The first 9 rows are patterns. Each new row is the sum of 3 different patterns, raised or lowered, with some noise. Before adding, each is slid sideways (what falls off one end comes back at the other) and multiplied by a number that may be negative. Names go in the order of the patterns.
(in the rows, 100 means zero)
Known rows, each followed by the names of its patterns:
[ 87,  85, 111, 104, 115,  98,  92,  90, 103, 106, 121, 118,  85, 110,  94,
 103,  93, 112, 109, 110,  91,  84,  98, 108,  95,  91,  80,  91, 117, 109,
  97,  87, 112,  81,  83, 119,  96,  91,  97, 101,  90] : Z_892
[ 91, 121,  86, 119, 120, 117, 101, 103, 107,  85, 113,  93,  81, 110,  93,
  82, 104, 107,  94,  84, 104, 116, 116, 121, 105,  96,  88,  81, 106,  90,
  86, 116,  91,  81,  87, 106,  86, 101, 121,  98, 108] : Z_280
[ 90, 108, 119, 108,  86,  86,  86,  96,  93,  93, 121,  88, 115,  94,  81,
 101,  95, 110, 103, 112,  81,  95, 107, 113,  88, 113,  87,  84,  99,  86,
 105,  80,  82,  93,  95,  92, 117,  90, 103,  81,  86] : Z_268
[111,  88,  86, 110, 111, 114,  95, 104, 117, 104,  99,  83,  97,  90,  93,
 111,  84,  97,  82, 111,  83,  79,  81,  92,  97, 106,  98,  96, 114,  99,
 108,  95, 121, 118,  87,  92,  90,  96, 103,  84, 117] : Z_477
[ 98, 120,  88,  92,  98,  95, 114, 108, 108,  85, 113, 114, 110, 102, 107,
 112, 108, 114, 109,  99,  90, 108, 114, 103,  94, 118, 121,  96, 113, 108,
 118,  98, 115,  87, 109, 116, 120, 119, 107, 117,  81] : Z_213
[ 96,  89, 122,  85,  84,  79,  96,  82, 104,  86, 114,  84, 107, 112, 109,
  86, 115, 103, 120, 101, 100,  91, 120,  82,  82,  81,  82,  83, 122,  85,
  86, 109,  82, 105,  86,  92,  97, 108,  80,  84, 116] : Z_125
[117,  90, 109, 110,  82,  87, 119,  83, 110,  98, 109,  83, 118, 102, 115,
  84, 108, 109, 109,  89, 102, 115,  88, 105, 119, 121, 112,  90, 114,  79,
 106,  93, 114, 101, 117,  79,  86,  90, 106,  99, 112] : Z_405
[118,  89,  90, 103, 102,  90, 102,  91, 112, 121,  82, 110, 116,  84, 100,
 108, 111,  98,  88,  97, 108, 110,  97, 115, 107, 100, 114, 116, 121, 106,
  83, 117, 112,  94,  95,  81,  84, 109,  98,  94, 100] : Z_460
[122,  81,  92,  91,  90,  83, 108, 112,  93,  87,  99,  89,  93,  87, 121,
  94, 120, 118,  95,  85, 103, 113, 122,  95, 113,  84, 113,  94,  94, 111,
  90, 113,  93,  86,  96,  83,  80, 119,  99,  95, 119] : Z_247

New rows, each followed by the names of its patterns:
[ 97, 163, 115, 140, 119, 127,  88, 134, 136, 126, 104, 143, 112, 133, 129,
  96, 113,  92, 132, 139, 109,  99, 147,  83, 125,  97, 135, 125, 123, 105,
  87, 114, 110, 110, 159,  96, 127, 101, 106, 101, 111] : Z_268 Z_125 Z_405
[100,  82,  75,  91,  66,  78,  93,  86,  64,  64,  74,  45,  69,  81,  89,
  79,  57,  29,  89,  49,  77,  90,  81,  66,  59,  90,  89,  87,  65,  62,
  92,  83,  46,  87,  76,  32,  41,  88,  99,  63,  78] : Z_892 Z_460 Z_247
[ 76,  60, 130,  85, 101, 128,  98,  93,  83, 105, 125, 116,  77,  84, 129,
  92,  87, 122,  87,  75,  95, 101,  78,  89, 100, 116, 109,  89, 114, 104,
  81, 129, 103, 123, 107,  89,  90, 146,  63,  88,  84] : Z_892 Z_125 Z_247
[157, 110, 121, 136, 133, 132, 133,  96, 159, 117, 106, 106, 128, 129, 143,
 158, 117, 155, 103, 123, 126, 131, 113, 143, 125, 149, 135, 124, 113, 133,
 103, 147, 108,  99, 126, 142, 114, 108, 106, 122, 141] : Z_280 Z_213 Z_125
[135, 125, 124,  91, 129, 107, 151, 129, 134, 121, 113, 119, 125, 118,  90,
 101, 137, 125, 110, 143, 123, 116, 112, 110, 120, 120, 160, 163, 122, 109,
 116, 126, 107, 105, 141, 106, 129, 110,  97, 101, 147] : Z_268 Z_477 Z_213
[111,  88, 117,  95,  81,  70, 109,  78,  78, 128,  99,  74,  90,  72,  93,
 100,  95,  72, 102,  91,  77,  72,  69,  53,  55,  93, 124,  54,  82, 108,
  99, 114, 105,  87,  97, 124, 101,  83,  82, 113, 105] : Z_125 Z_460 Z_247
[142,  96,  98, 110,  99,  94,  91, 109, 124, 115, 136, 101, 106,  71, 127,
 123, 137, 134,  87,  99, 115, 126, 124, 103, 137, 113, 118,  87, 105, 135,
  99, 120,  87,  85, 112, 107,  97, 112, 114,  98, 124] : Z_892 Z_213 Z_247
[ 86,  81,  71,  59,  62,  44,  51, 104,  71,  68,  75,  86,  77,  94,  69,
  89,  90,  47,  63,  78,  96,  82,  74,  99,  91,  64,  77,  70,  92,  80,
 106,  67,  92,  89,  91,  59,  86,  75,  85,  88,  76] : Z_477 Z_213 Z_125
[105, 103,  91, 118,  93, 102, 113,  97, 101,  87,  86,  84, 134,  98,  95,
 101,  94,  83, 105, 115, 100, 108,  95, 118, 118, 110, 101, 132,  76, 106,
  73, 115, 108, 123,  99, 100,  96,  97, 113, 128,  82] : Z_268 Z_213 Z_125
[108,  63, 101,  81, 139, 111,  73, 104, 116,  86, 104,  92, 113, 101, 127,
  87,  82,  82,  90, 115, 108,  85,  84,  75,  58, 121,  69,  83, 109, 114,
  73,  58,  96,  72,  96,  85,  79,  79, 135,  55, 102] : Z_268 Z_213 Z_460
[ 79,  76,  98,  91,  99,  75,  75,  82, 125,  45,  65,  96,  69,  63,  73,
  79,  68,  85,  81,  61,  93,  79, 110,  91, 116,  81,  95, 129,  91,  84,
 102,  95,  79,  75,  71,  74,  94,  57,  81,  87,  74] : Z_213 Z_125 Z_460
[139,  86, 124, 106, 126, 132, 113, 122,  97, 125, 100, 122, 102, 120, 109,
 120,  87, 120, 129, 118, 140, 122, 118, 138, 101, 117, 123, 105, 146, 125,
 143, 117, 106,  98, 107, 105, 127, 110, 132, 103, 119] : Z_892 Z_268 Z_477
[100, 125,  69, 121, 114, 103,  94, 123, 119, 110,  75,  78, 106,  92,  97,
 112, 125,  74, 117, 114,  76, 100, 116, 108,  81,  84,  96,  71,  94,  93,
 115,  79, 114,  94,  87,  68, 102, 103,  91,  97,  97] : Z_280 Z_477 Z_405
[147, 125, 120, 102, 120, 103, 114, 126, 126,  91, 145, 121, 105, 130, 132,
 147,  92, 129, 124, 115, 103, 107, 153, 112, 115, 126,  82,  94, 106, 121,
  97, 134,  84, 130, 131, 114, 143, 143, 110, 122, 124] : Z_892 Z_280 Z_125
[ 81,  77, 120,  54,  74,  88,  75,  99,  95,  99,  60, 128, 107,  93, 104,
 104,  87,  83,  88,  95, 107,  63, 100,  84, 114, 118, 103, 110,  85, 110,
 115,  96, 103, 116, 103,  66,  83,  86,  67,  95, 120] : Z_280 Z_125 Z_405
[ 95,  99,  89,  87,  81,  70, 123,  82,  82, 105,  75,  76, 100, 116, 104,
  91,  65, 111, 118, 112,  81,  81,  57,  69,  91,  67,  81, 102,  60,  61,
  77,  90,  83,  84, 102,  84, 102,  61, 120, 106,  97] : Z_280 Z_268 Z_460
[ 81, 107,  64, 111, 108,  92,  92, 104,  78,  66,  82,  79,  93, 100, 113,
  77, 114,  80, 106,  97, 117, 106,  83, 102,  94, 102,  98, 111, 116, 103,
  72,  94,  92,  74,  75,  72,  91,  60, 110, 106, 102] : Z_892 Z_477 Z_405
[116,  93, 123, 103, 134, 102, 103, 142, 103, 108, 125,  98,  94, 118, 103,
  88,  92, 104,  79, 102, 135, 124, 110, 113, 102, 131,  96, 117,  99, 115,
  86, 107,  77, 114,  93,  95,  95, 100, 103, 124, 121] : Z_892 Z_477 Z_125
[121, 118, 106, 122, 120, 135, 108, 148, 118,  91, 135, 131,  97,  82, 136,
 110, 109, 153, 113, 102,  88, 114, 124, 134, 140, 113, 132, 105, 118,  82,
 108, 120, 126, 134, 117,  77, 120, 100, 141,  95, 126] : Z_213 Z_405 Z_247
[124, 121, 124, 135,  86, 100, 121, 112, 103, 112, 134, 108, 112, 105, 122,
 107, 107, 122, 104,  99,  95, 153,  84, 121, 148, 127, 126,  98, 123,  86,
 133,  88,  97, 132, 116,  78, 123, 101, 102,  86, 122] : Z_280 Z_125 Z_405
[112, 125, 141, 132, 142, 125, 142, 121,  71, 134, 124,  80, 133, 102, 101,
 114, 130,  95, 124, 133, 115, 105, 100, 123, 105, 117, 119, 120, 130, 101,
 133,  99, 123, 121, 120, 144, 119,  72, 126, 136, 109] : Z_280 Z_125 Z_460
[125,  86,  96, 109,  67,  98,  94,  56,  80, 133,  91,  89, 117,  96,  73,
 103,  71,  88,  63,  99,  62,  92,  67, 114,  62,  82, 105, 125,  60,  84,
  82, 124,  72,  96,  57, 119,  74,  48,  78,  60,  91] : Z_477 Z_125 Z_247
[131, 123, 116, 122, 132, 107, 118, 135, 104, 140, 132, 140, 109, 132, 137,
 132, 106, 122, 102, 146, 141, 130, 139, 139, 127, 116, 103, 105, 130, 162,
 118, 136, 133, 101, 113, 102, 137,  92, 134,  87,  87] : Z_280 Z_213 Z_125
[127, 103, 142,  93, 124, 106, 117,  96, 124, 120, 139, 126, 102, 121,  94,
 116, 104, 101,  90, 100,  75, 105, 107, 100, 116, 117, 107, 116, 122, 111,
 146, 137, 110, 119, 118,  84, 112, 122, 111, 101, 137] : Z_213 Z_125 Z_405
[ 96, 149, 124, 102, 121, 128, 119,  86, 147, 148,  87, 118, 117, 122,  93,
 113, 115, 116,  98, 111, 101, 108, 107, 120,  99, 131,  83, 100, 117,  91,
 119,  92, 130, 102, 105, 105, 143,  96,  98,  95,  93] : Z_892 Z_477 Z_247
[129, 109, 129, 123, 118, 138, 103, 136, 122, 123, 132,  82, 113, 107, 117,
 120,  96,  95, 115, 107, 127, 130, 125, 118, 107, 134, 135, 115, 115, 103,
 111, 142,  97, 127, 144, 120, 101, 110, 117, 132, 112] : Z_268 Z_213 Z_460
[117,  95, 107, 122, 113,  98, 137, 112, 157, 134, 120, 120, 104, 112, 132,
 131, 111, 141, 112, 129,  99, 142,  95, 118, 143, 117, 128,  87, 119, 113,
 127, 123, 135, 109, 140, 117,  98, 113, 135, 114, 125] : Z_892 Z_280 Z_268
[102, 111, 120, 114,  77,  82, 100,  90, 114,  99,  99,  99, 101,  77, 112,
 109, 104, 117, 143, 113, 126,  93, 112,  85, 109, 132, 102, 120,  98,  80,
 102, 128, 105,  86, 115, 118,  77,  87, 117,  97,  78] : Z_892 Z_280 Z_477
[ 80,  79,  75,  47,  63,  87,  94,  77,  83,  95,  49,  72,  92,  50,  78,
  79,  78,  77,  79,  85,  51,  90,  71, 100,  41, 103,  97,  86,  75, 101,
  89,  65,  76,  86, 100,  93,  50,  81,  52,  82,  82] : Z_268 Z_213 Z_405
[134, 106,  88,  84, 118, 108,  87, 128, 100, 101,  96, 104,  81, 100,  84,
 117, 108,  95,  97,  95, 109, 131,  90, 111, 117,  89,  77, 118, 116,  93,
  93, 109,  94, 101,  91, 127, 112, 103,  98, 124,  97] : Z_892 Z_280 Z_405
[103, 115, 136, 118,  89, 138, 107, 117, 126, 143, 105, 117, 120, 108, 132,
 136, 136, 124, 108,  98, 135, 101,  99, 118, 117,  97, 112, 131, 108, 115,
 133, 122, 132,  92, 130, 106, 112, 133, 147, 106, 122] : Z_280 Z_268 Z_125
